The rows of a group lie close to one hidden flat surface of 9 dimensions, which may be shifted away from zero. Surfaces can cross.
Some rows, each with its group after it:
[ 2.42 -0.56 -0.78  0.45 -1.03 -2.66 -1.50  1.31 -0.70  0.14  1.61 -1.67
  1.07 -0.59  0.16  0.65  0.20  1.13 -0.66 -0.09  0.47]	C
[ 0.48  0.63  1.55  0.12 -0.03 -0.85  1.85  2.38 -0.11 -1.27 -2.31 -0.20
 -0.13 -0.52 -1.03  1.24  1.49 -1.90 -0.80  0.66  1.34]	V
[-0.09  0.23  0.05  0.10 -0.11  1.02  1.25 -0.91 -0.36 -0.15 -0.53  0.37
 -0.12 -1.47 -0.67 -1.62  0.22  1.28  0.46  1.28  0.22]	D
[ 2.00 -1.72 -1.13  1.03 -1.10 -0.85  1.36  0.12 -1.39 -1.17  1.14  1.38
 -1.42 -1.81 -0.09  0.10 -0.20  2.41 -0.82  0.16 -0.63]	V
[ 1.91  0.08  0.64  1.62 -1.99 -2.13  0.20 -0.61  1.43 -0.51 -0.48 -1.19
 -1.50  3.13 -0.41 -1.46  0.88  1.27  0.37 -0.65 -0.55]	G
[-1.16 -2.34 -1.54 -1.50 -0.84  2.42  3.14  0.44  0.46  0.33 -0.90  0.06
  0.71 -2.03 -2.37  0.00 -3.04  0.46 -0.72 -2.58  0.09]	P
[ 0.31  0.32  0.01 -0.50 -0.97 -2.09  0.72  0.61  0.89  0.16  0.60 -1.61
 -1.20  1.13  0.24  0.10 -0.06 -0.78 -1.09 -0.26 -1.23]	P
[ 1.82 -0.14 -0.92 -0.52 -0.58  0.27  0.32 -0.71 -0.14 -0.42  1.93 -0.45
 -0.20 -2.44  0.71 -1.12  0.59  2.80  0.25  1.58 -0.68]	C
[-0.33 -0.82 -0.80  0.70  0.04 -2.01 -0.32  0.63 -1.52 -0.63  0.55  1.51
 -1.24 -0.27  0.15  0.69  0.09  0.03 -0.65  0.52 -0.36]	G
[-2.28 -1.43 -1.00 -1.37 -0.44 -1.25 -2.46 -0.15 -0.28 -0.86 -1.63  0.21
  0.33  2.32  0.47 -1.02 -2.46  0.66  0.13  0.00  1.13]	G
[-2.83  0.73  0.11  0.86 -0.97 -3.25  0.51 -0.29 -2.60  0.71 -2.08  1.28
 -1.57  1.85 -0.63 -1.72 -0.50 -2.01 -1.23  2.02 -0.44]	G
[ 1.28 -0.17  0.69 -0.04 -1.79  0.76  1.33 -0.90 -1.52 -0.85 -1.84  0.79
 -0.32  0.63  1.48  0.01 -1.50  0.54 -1.83  0.75 -0.31]	G
[ 1.56 -1.46 -2.23 -1.93 -0.94 -0.56 -0.45  0.19  1.55 -0.43  1.89 -1.01
 -0.25 -1.74  0.56 -0.84  0.19  1.97  1.30  0.50 -0.46]	P
[-0.42 -0.76 -0.26  0.08 -0.14 -0.65  0.12  0.24  1.30 -0.63 -0.46  0.42
 -1.18  1.27 -0.78 -0.33  0.19  0.00  0.91 -0.95 -0.13]	V
[-0.27  1.07  0.20  2.38  0.48 -0.23  0.98 -1.74 -0.43  1.04  0.53  1.39
 -1.42 -0.27 -1.42 -2.31  2.17  0.59  1.77  1.11 -0.90]	D
[ 3.41 -0.80 -0.78  1.64 -2.40 -1.62  1.93 -0.81  0.78  1.19 -0.12  1.04
 -1.63  0.53 -0.64 -1.27  2.50 -1.28  2.37  1.03 -1.33]	V
[ 2.75  1.24 -0.36  0.24 -1.56 -1.51  0.47 -1.12 -1.85  0.61  2.01 -0.60
 -0.53 -2.02  1.96 -1.36  1.15  1.39 -0.91  3.52 -1.44]	P
[ 0.10  0.17  0.90 -0.20 -0.80  0.92  1.75 -0.27  0.61 -1.15 -1.57 -0.04
 -0.84  0.57  0.09 -0.31 -0.35  0.61 -0.80  0.01 -0.20]	G
[ 2.22  0.33  1.50  2.37 -2.31 -2.54 -0.22 -1.12  0.62 -0.88  0.01 -1.29
 -2.22  4.80  0.99 -0.88 -0.42  2.27 -1.82 -1.36 -1.49]	V
[-1.41 -2.09 -1.43 -0.46  0.33  0.22 -1.43 -0.48  0.93 -1.26  0.27  1.02
 -0.76  1.15 -0.18 -0.51 -1.40  2.01  1.05 -1.31  0.21]	G
[-1.90 -1.59 -1.11 -0.07  0.60  1.60  0.55 -0.63 -0.78  0.26 -0.48  3.09
 -0.51 -0.33 -0.55  0.59 -1.56 -0.95  0.55 -0.94 -0.28]	D
[ 0.39 -0.06  0.72  1.86 -0.18  0.77  0.18 -0.98 -0.72  0.46 -1.30  1.20
  0.50  0.82 -0.72 -0.52  0.09  0.23  0.55 -0.41  0.64]	V
[-0.18  0.47  0.71  0.07 -0.34 -0.25  0.65  0.14  0.15  0.70  0.46 -1.38
  0.07  1.10 -0.10  0.64 -1.00 -0.64 -1.71 -1.74 -0.83]	P
[-0.72  1.47  0.22  0.96  1.20 -1.22 -1.39 -0.51  0.44  1.36  3.16 -1.44
 -0.72  0.99  0.39  0.19  0.59  0.14 -0.63 -1.07 -1.69]	P
[ 1.30 -0.77  0.04 -3.10 -1.21  0.45  1.46  1.78  0.68 -2.63 -0.72 -1.45
 -0.13 -1.20  1.72  1.63 -1.19  0.73 -2.19  0.42  0.05]	P
[-0.21  1.96  1.22  1.79 -0.65 -0.17  2.27 -1.20 -3.38  1.43  0.11  0.80
 -0.66 -0.89  0.24 -0.34 -0.31 -0.76 -2.74  1.54 -1.47]	P
[-1.99  1.18  1.07  0.80  1.86  2.45  1.72  0.04 -0.74 -0.24  1.19 -0.13
 -0.05 -1.96 -1.34  0.72 -1.06  1.74 -2.29 -1.72 -0.49]	C
[ 0.68 -0.31  0.47 -1.64 -1.31 -1.41 -0.17  0.49  0.11 -2.41 -0.34  0.40
 -2.40  2.64  3.56  2.24 -0.93 -1.26 -2.54  0.44 -1.80]	P
[-0.58  0.69  1.27 -1.25  0.27  1.12  3.96  1.92 -0.44 -1.17 -1.98  0.58
 -0.69 -2.22 -0.57  1.95  0.62 -2.82 -1.78  0.92 -0.04]	C
[-0.73  0.36  1.19 -1.70 -1.05  0.51  1.73  0.57 -1.65 -1.73 -2.31 -0.22
 -0.34 -0.01  1.47  0.98 -2.14 -0.20 -3.58  1.05  0.12]	C
[-0.04 -1.38 -0.71  0.49  0.48 -1.88  0.67  2.00  1.07 -1.75  1.73  0.65
 -2.46 -0.18 -1.08  1.69  0.77  0.59 -0.37 -1.92 -0.74]	D
[ 3.15  1.64  2.19  1.26 -0.98 -2.22  2.57  2.14 -1.44 -2.24  0.11 -0.59
 -1.79 -1.59  0.90  1.83  2.55  0.24 -2.83  2.01 -0.42]	V
[-1.26 -1.53 -1.16  0.95  0.90 -0.54 -0.15  0.40 -0.51  0.73  0.92  3.32
 -1.58  0.92 -0.25  2.29 -0.25 -3.34  0.65 -1.55 -1.31]	D
[ 1.56  1.06  0.94 -0.52 -0.58  0.39  0.66 -0.33  0.35 -1.05 -0.10 -0.33
 -0.97  0.39  1.93  0.54  0.81 -0.25 -0.84  1.16 -0.97]	V
[-1.58 -0.79 -1.23 -0.09 -0.95 -2.55  0.02  0.09 -0.25  0.58  0.52  0.18
 -1.57  1.82 -0.27 -0.43 -1.20 -1.25 -0.74 -0.46 -1.51]	D
[-0.04 -1.59 -2.11 -0.39  1.10 -0.56 -2.43  0.47  0.35 -0.09  2.58  0.82
  0.20 -0.98  0.33  0.67 -0.02  1.03  1.53 -0.61  0.26]	G
[ 2.09 -1.72 -0.48  1.24 -1.56 -2.87  1.00  1.80 -0.40 -1.48 -0.09  0.77
 -1.47  0.35 -0.67  1.02  0.52  0.24 -0.82 -0.56  0.00]	C
[-0.09 -0.94 -1.18 -1.14 -0.76 -0.39 -0.75  0.19 -0.53  0.88 -0.31 -0.10
  1.23 -0.05  0.53  0.29 -1.35 -1.20 -0.08  0.12  0.23]	D
[ 0.14 -0.66 -0.18 -0.32  0.83  1.91  0.02 -0.20  1.04 -1.43 -0.05  1.20
 -0.52 -0.71  0.14  0.40  0.44  1.00  1.07 -0.35  0.21]	V
[-4.78  0.50  0.30 -0.05  1.55 -0.33  0.56  0.44 -0.49  0.43 -0.89  0.99
 -1.08  1.35 -1.42  0.39 -1.19 -2.46 -0.92 -1.24 -0.51]	D
[-1.14  2.83  0.83 -2.78  2.49  1.06 -2.71  0.35  0.07  0.14  3.27 -3.13
  1.48 -1.39  3.48  1.87 -0.33 -0.14 -2.07  1.05 -0.97]	P
[-0.94  0.12 -1.33 -1.33  0.84  0.23 -0.17 -0.15 -0.43  0.63  1.17  0.27
  0.19 -2.53  0.35 -0.61  0.45 -0.32  0.86  1.92 -0.22]	V
[-0.34 -0.51  0.04  0.64  0.40 -0.01  1.40  1.60 -1.45  0.37 -0.49  1.36
  0.46 -1.75 -1.31  1.73 -0.03 -1.86 -0.87 -0.52  0.58]	C
[-2.25  0.62  1.24  0.71  1.45  0.96 -0.26 -0.11  0.39 -1.03 -0.59  0.07
 -0.41  0.96 -0.84 -0.24 -0.37  1.44 -0.46 -1.17  0.63]	D
[ 0.48  0.80  0.71  1.38 -0.35  1.08  1.10 -1.97 -1.61 -0.62 -0.12  0.52
 -0.44 -1.31 -0.13 -2.48  0.00  3.87 -0.33  1.66  0.17]	C
[ 0.50  0.27 -0.95 -0.77 -0.27  0.05  2.35  0.48 -0.54  1.15  0.47  0.94
 -0.45 -3.15 -0.41  0.15  1.32 -2.49  0.59  1.90 -0.74]	C
[ 0.47  0.10 -0.18  0.82 -1.18 -1.00  1.21 -0.96  0.79  0.16  0.18 -0.21
 -1.71  0.78 -0.44 -1.80  0.52  1.05  0.51  0.37 -1.16]	G
[-0.61 -1.42 -1.42  1.17 -0.16 -0.55  0.98 -0.44 -0.21  0.75  0.59  1.88
 -1.20 -0.33 -1.77 -0.89  0.03 -0.13  1.17 -0.77 -0.61]	D
[-0.62 -0.54 -0.02 -0.51 -0.37 -0.13  0.40  0.57 -0.74 -0.81 -0.76  0.30
  0.09 -0.09  0.26  0.42 -1.31  0.40 -1.22 -0.11  0.34]	V
[-0.43  0.01 -0.62 -0.67  0.73 -1.91 -0.96  1.42  2.60 -0.35  1.38 -1.83
 -0.68  0.24 -0.88 -0.23  1.53  0.12  1.52 -0.72 -0.09]	P
[-0.55 -0.06 -0.88 -1.73 -1.24  0.70 -0.39 -2.21  0.47  0.57 -0.48 -0.70
 -0.02  1.13  1.39 -2.19 -1.63  0.87  0.32  0.99 -0.93]	G
[ 1.97  0.01  1.28  3.71 -0.77  1.13 -1.48 -2.26 -0.75  2.14 -2.71  1.31
  2.45  2.93 -1.23 -1.72  0.88 -0.36  2.72 -0.83  2.12]	D
[ 1.26  1.34  1.49  0.01 -0.46 -0.14  1.45  0.39  0.64 -0.78 -1.39 -0.97
 -0.19 -0.46 -0.18 -0.67  1.88 -0.07  0.11  1.63  0.51]	C
[ 0.57 -1.37 -1.68 -0.78  0.82  1.93  0.39 -0.15  0.89 -1.00  2.94  0.77
 -0.85 -2.69  0.33  0.68 -0.39  2.68  0.37 -1.03 -1.11]	C
[ 0.72 -2.22 -1.14 -0.95  0.36  2.05 -0.47 -0.52  2.09 -2.13  1.21  0.50
 -0.95 -0.16  0.51  0.35 -1.02  3.47  0.91 -1.98 -0.40]	G

New rows, each followed by its group:
[ 0.21 -1.47 -1.33 -0.85  0.49  1.71 -0.84 -0.59  1.14 -0.32  2.72 -0.41
 -0.09 -0.20  0.91  1.14 -2.05  2.14 -0.54 -2.76 -1.28]	P
[-0.29  0.04  1.24 -0.09  0.10  1.02  0.64  0.70  0.12 -0.53 -0.41 -0.90
  0.16  1.40  0.33  1.98 -1.74 -0.47 -2.52 -2.56 -0.46]	P
[ 0.06  1.51 -0.25  1.48 -1.03 -4.50  0.05 -0.05  1.23  2.61  2.39 -2.91
 -1.28  1.94 -1.44 -1.76  1.62 -1.20  0.27 -0.50 -1.99]	P
[ 0.35  1.51  1.23  2.35  0.16 -0.78 -0.13 -0.62 -0.65  1.45  0.49 -0.44
  0.29  1.38 -0.75 -0.32  0.83 -0.55 -0.43 -0.65 -0.42]	P
[-2.08  0.57  0.16  1.80  2.66  0.87 -1.48 -0.97 -0.80  0.08  0.86  3.02
 -0.90 -0.15 -0.21  0.23  1.41 -0.19  1.79  0.30  0.09]	P
[-0.58  0.03  0.28  1.53  0.43  0.70  0.55 -0.44 -0.51  0.96  0.43  0.31
  0.00  0.21 -1.20 -0.04 -0.50  0.07 -0.21 -1.56 -0.29]	P
[-0.48 -0.04  0.08  0.37  1.03  1.54  0.34 -0.85  1.57  0.21 -0.03  1.18
 -0.74  0.47 -0.71 -0.37  1.29 -0.74  2.31 -0.40 -0.36]	C
[ 0.64 -0.15 -0.67 -0.15 -0.47 -0.92 -0.46 -0.11 -0.86 -0.92  1.57 -0.63
 -0.57 -0.99  0.77 -0.51 -0.55  2.98 -1.24  0.69 -0.45]	V
[ 0.13  1.69  1.00  0.06  0.16 -0.48 -1.30 -0.79 -1.05  0.87 -0.17 -0.03
  0.36  0.69  1.78  0.03  0.74 -1.77 -0.18  1.99 -0.27]	P
[ 1.05 -0.83 -0.45  0.31  1.10  0.29  0.87  1.41  1.77 -1.67  0.46  1.03
 -0.95 -2.33 -1.63  0.16  2.70  1.16  2.44  0.09  1.04]	V
[-1.83  0.96  0.23 -0.32  0.23 -1.82 -1.93  0.77  0.10  1.83 -0.32 -2.63
  2.03  1.57 -1.04 -0.89 -0.52 -1.35 -0.29 -0.55  1.02]	D
[-0.29 -0.66 -0.19 -0.24 -0.60 -1.54 -0.58  0.79 -0.01 -0.78 -1.21 -0.37
  0.11  0.55 -0.70 -0.71 -0.21  0.66  0.23  0.35  1.16]	G
[-2.22  0.03 -1.86  0.06  2.74  0.71 -2.08 -0.15  0.05  2.76  3.07  0.24
  1.82 -2.48 -1.62 -0.43  0.52 -0.68  2.43 -0.66  0.22]	D
[ 1.82  0.93  0.07  0.04 -1.32 -1.90 -1.55 -0.78  0.57  0.32  0.54 -2.15
  0.26  1.23  1.17 -1.70  0.87  1.46  0.27  1.44 -0.07]	C
[ 0.21 -0.62  0.45 -0.94 -0.20 -0.09 -0.07  0.82  1.57 -1.97  0.07 -0.88
 -1.21  1.61  0.90  1.24 -0.74  0.99 -1.06 -1.56 -0.48]	C
[ 2.01 -0.73 -0.51  1.12 -0.74 -0.74 -0.29 -0.44 -0.80 -0.29  1.32  0.78
 -0.68  0.08  0.99  0.65  0.19  0.82 -0.39  0.03 -0.72]	G
[ 0.21 -0.40 -1.53 -0.48  0.55  1.50  0.26 -1.02 -0.34  0.94  2.16  0.90
  0.17 -2.81  0.21 -0.51  0.26  0.88  1.22  0.83 -0.81]	C
[ 0.96  0.43  0.52  0.25  0.46  0.63  1.11  0.14  0.09 -0.98  0.31  0.99
 -0.98 -1.13  0.48  0.81  1.65 -0.12  0.18  0.99 -0.37]	V
[ 1.03 -0.64  0.25  1.67  1.84  1.73 -1.93  0.20  0.14  0.31  0.63  1.99
  1.31  0.24  0.10  2.43  1.07 -1.10  1.79 -1.81  1.07]	D
[ 1.71  0.19 -0.06 -1.20 -1.20 -0.62  1.17  1.24  0.79 -0.09 -0.20 -2.64
  1.02 -1.38 -0.57 -0.35  0.43  0.61 -0.56  0.37  0.67]	P
[ 0.52  0.84  0.14 -0.68 -0.33 -1.37  0.26  0.38 -0.07 -0.32  0.91 -0.90
 -0.81 -0.41  1.09  0.17  0.67 -0.12 -0.84  1.32 -0.76]	P
[ 0.98 -0.36 -1.52 -0.52 -0.91 -2.32 -1.94  0.03 -0.76  0.59  1.23 -0.61
  0.64 -0.47  1.04 -0.47 -0.02  0.34  0.26  1.55 -0.01]	G
[-1.92  0.30 -0.14 -0.25  1.92  0.18 -1.11  0.29  0.49 -0.26  0.64  0.91
 -0.63 -0.34 -0.21  0.36  0.89 -0.48  0.95  0.11  0.16]	P
[ 0.43 -1.63 -0.93  0.37  0.15  2.07  0.48 -1.03  0.41 -0.68  0.14  2.42
 -0.82 -0.33  0.06  0.12 -0.48  1.02  1.35 -0.77 -0.37]	V
[-2.15  0.93 -1.21 -0.92  1.31 -0.54  0.16 -0.20 -0.83  1.13  1.37  0.71
 -0.49 -2.63 -0.35 -1.50  1.39 -0.92  1.27  2.73 -0.57]	P
[ 0.05 -1.11 -0.45  0.60  0.27 -0.65 -0.88  0.40  1.43 -0.73  0.22 -0.08
 -0.29  0.68 -1.15 -0.46  0.53  1.31  1.44 -1.18  0.65]	G
[ 0.55  0.16 -0.71 -0.35  0.75  2.11  0.19 -1.32 -0.05  1.19  2.23  0.91
 -0.02 -1.62  1.35  0.83  0.19 -0.62  0.49  0.29 -1.67]	G
[-1.69  1.09  0.51 -2.34  2.30  2.35 -0.31  0.67  2.70 -0.11  2.08 -2.34
  0.32 -0.41  0.66  1.83 -0.62 -0.42 -0.62 -2.31 -1.09]	C
[-0.68  0.54  0.29  0.07 -0.07 -0.04  1.82 -0.34 -0.48 -0.09 -0.30  0.68
 -1.31 -0.57 -0.23 -0.42  0.32 -0.50 -0.57  0.85 -0.91]	G
[ 1.14  0.54  0.94 -0.25  1.13  0.46 -1.65  0.90  0.27 -1.09  1.11  0.14
  0.12  0.31  2.12  2.81  0.72 -0.74 -0.45 -0.33  0.00]	D
[-2.47  0.48  0.11 -0.73  1.66 -0.04  0.06  0.86  0.58 -0.33  0.44  0.12
 -0.88 -0.11 -0.25  0.92  0.10 -1.24 -0.24 -0.54 -0.29]	P
[ 4.26 -1.06  0.71  2.55 -1.87 -0.57 -0.21 -0.28  0.79 -0.67 -0.05 -0.40
 -0.01  1.89 -0.21  0.14  0.44  2.38  0.15 -1.81  0.49]	P
[ 0.45 -0.92  1.09  0.14  1.17  0.22  0.36  2.88  3.09 -2.91  0.44 -1.96
 -0.50  0.54 -1.69  2.31  0.23  2.25 -0.86 -4.03  0.98]	P
[-0.19  0.40  1.04  0.67  0.60 -0.71  0.93  1.88  0.57 -0.74 -1.03 -0.83
  0.19 -0.64 -1.96  0.38  1.28 -0.11  0.00 -0.57  1.33]	D
[ 0.81 -0.08 -0.72 -0.38  0.05 -1.03 -2.93  0.16  0.11  0.91  2.18 -2.22
  1.76  0.27  0.88  0.27 -0.72  1.22 -0.28 -0.82  0.33]	C
[-0.78  1.54  0.67  1.68 -0.21  0.01  2.57 -1.24 -0.58  0.87 -1.21  0.35
 -0.95 -1.30 -2.41 -3.34  1.87  0.77  1.29  2.01  0.05]	D
[ 1.41 -1.22  0.58  0.58 -0.69  0.14  0.19  0.97 -0.97 -2.59 -1.39  0.88
  0.01 -0.30  0.19  0.99 -0.68  2.37 -1.27 -0.38  1.34]	C
[-0.43 -0.31 -0.45  1.54 -0.23 -0.68  0.41 -0.98 -2.31  0.26  1.43  1.85
 -1.53  0.04  0.51  0.18 -1.00  0.66 -1.55  0.06 -1.66]	V
[ 1.33  0.11 -0.03  1.07 -0.90 -0.52 -1.23 -1.22 -1.51  0.35 -0.32  0.14
  1.09 -0.04  0.48 -1.72  0.05  2.10  0.48  1.48  0.93]	C
[-1.04  0.47  0.16 -0.28  0.52  0.69 -0.60 -0.32  0.38  1.68 -0.16 -0.80
  1.32  0.84 -0.44 -0.03 -0.54 -1.70  0.33 -0.76  0.06]	P
[ 1.64  0.41  0.74  1.59 -0.15 -0.48 -1.93 -0.63  0.46  1.11  0.71 -0.26
  0.53  2.76  1.15  0.99  0.61 -1.37  0.36 -1.18 -0.42]	G
[-1.23 -3.67 -1.67  0.48  0.22  0.05 -2.96  0.61 -0.59 -1.16 -2.13  2.08
  1.83  1.06 -1.76 -0.53 -2.16  2.25  1.93 -1.92  3.48]	G
[ 0.01 -1.72 -1.32 -0.38  0.82  3.03 -0.04 -1.37  0.41 -0.67  0.16  2.97
 -0.33 -1.52  0.39 -0.07  0.00  1.07  2.51  0.22  0.05]	C
[-0.30  2.41  1.42  1.37  3.43  1.20 -2.86 -0.69 -1.09 -0.29  3.23  0.28
  0.32 -1.09  1.84  1.19  1.89  1.68 -0.19  0.71 -0.15]	P
[-1.22  0.71 -0.73  0.23 -0.23 -0.69 -0.20 -1.36 -2.58  2.47  0.57  0.70
  0.67 -0.84  0.38 -1.11 -0.65 -1.32 -0.46  1.87 -0.67]	V
[ 0.70 -1.74 -0.78 -0.91 -1.54  1.22 -1.07 -1.46 -0.63  0.13 -3.61  3.10
  0.79  2.47  2.15 -0.07 -1.18 -2.79  1.89  1.25  0.91]	P
[-2.69  0.50  0.31  1.66  1.21 -1.60  0.43  1.02  0.67  0.62 -0.07 -0.46
 -0.66  0.45 -3.33 -0.99  0.95 -0.20  0.52 -1.39  0.54]	D
[-0.29  0.09  0.28 -0.39  0.02  0.62  0.47  0.17  0.54  0.30 -1.76  0.31
  0.53  0.37 -0.50 -0.25  0.61 -1.65  1.08  0.46  0.72]	V
[-0.71 -1.08 -0.97 -0.15 -1.63 -1.42  0.82 -0.34 -1.40 -0.87 -1.80  0.94
 -0.94  0.09 -0.60 -1.96 -1.25  1.46 -0.45  1.50  0.52]	G
[ 0.55 -0.76 -0.92 -0.30  1.26  2.15  0.51 -0.39  1.22 -0.61  2.21  0.80
 -0.46 -2.52 -0.16  0.36  0.65  1.97  1.36 -0.57 -0.53]	C
[-0.22  1.06  1.16  1.36  0.59  0.92  0.69 -0.54 -1.02 -0.25  0.16 -0.01
  0.24 -1.06 -0.94 -0.74  0.07  2.27 -0.96 -0.12  0.43]	C
[ 0.26  0.51 -0.30  0.93  2.12  3.19  0.84 -0.34  0.88  2.53  1.50  0.80
  1.70 -3.32 -2.22  0.05  2.23 -1.55  3.17 -0.59  0.42]	G
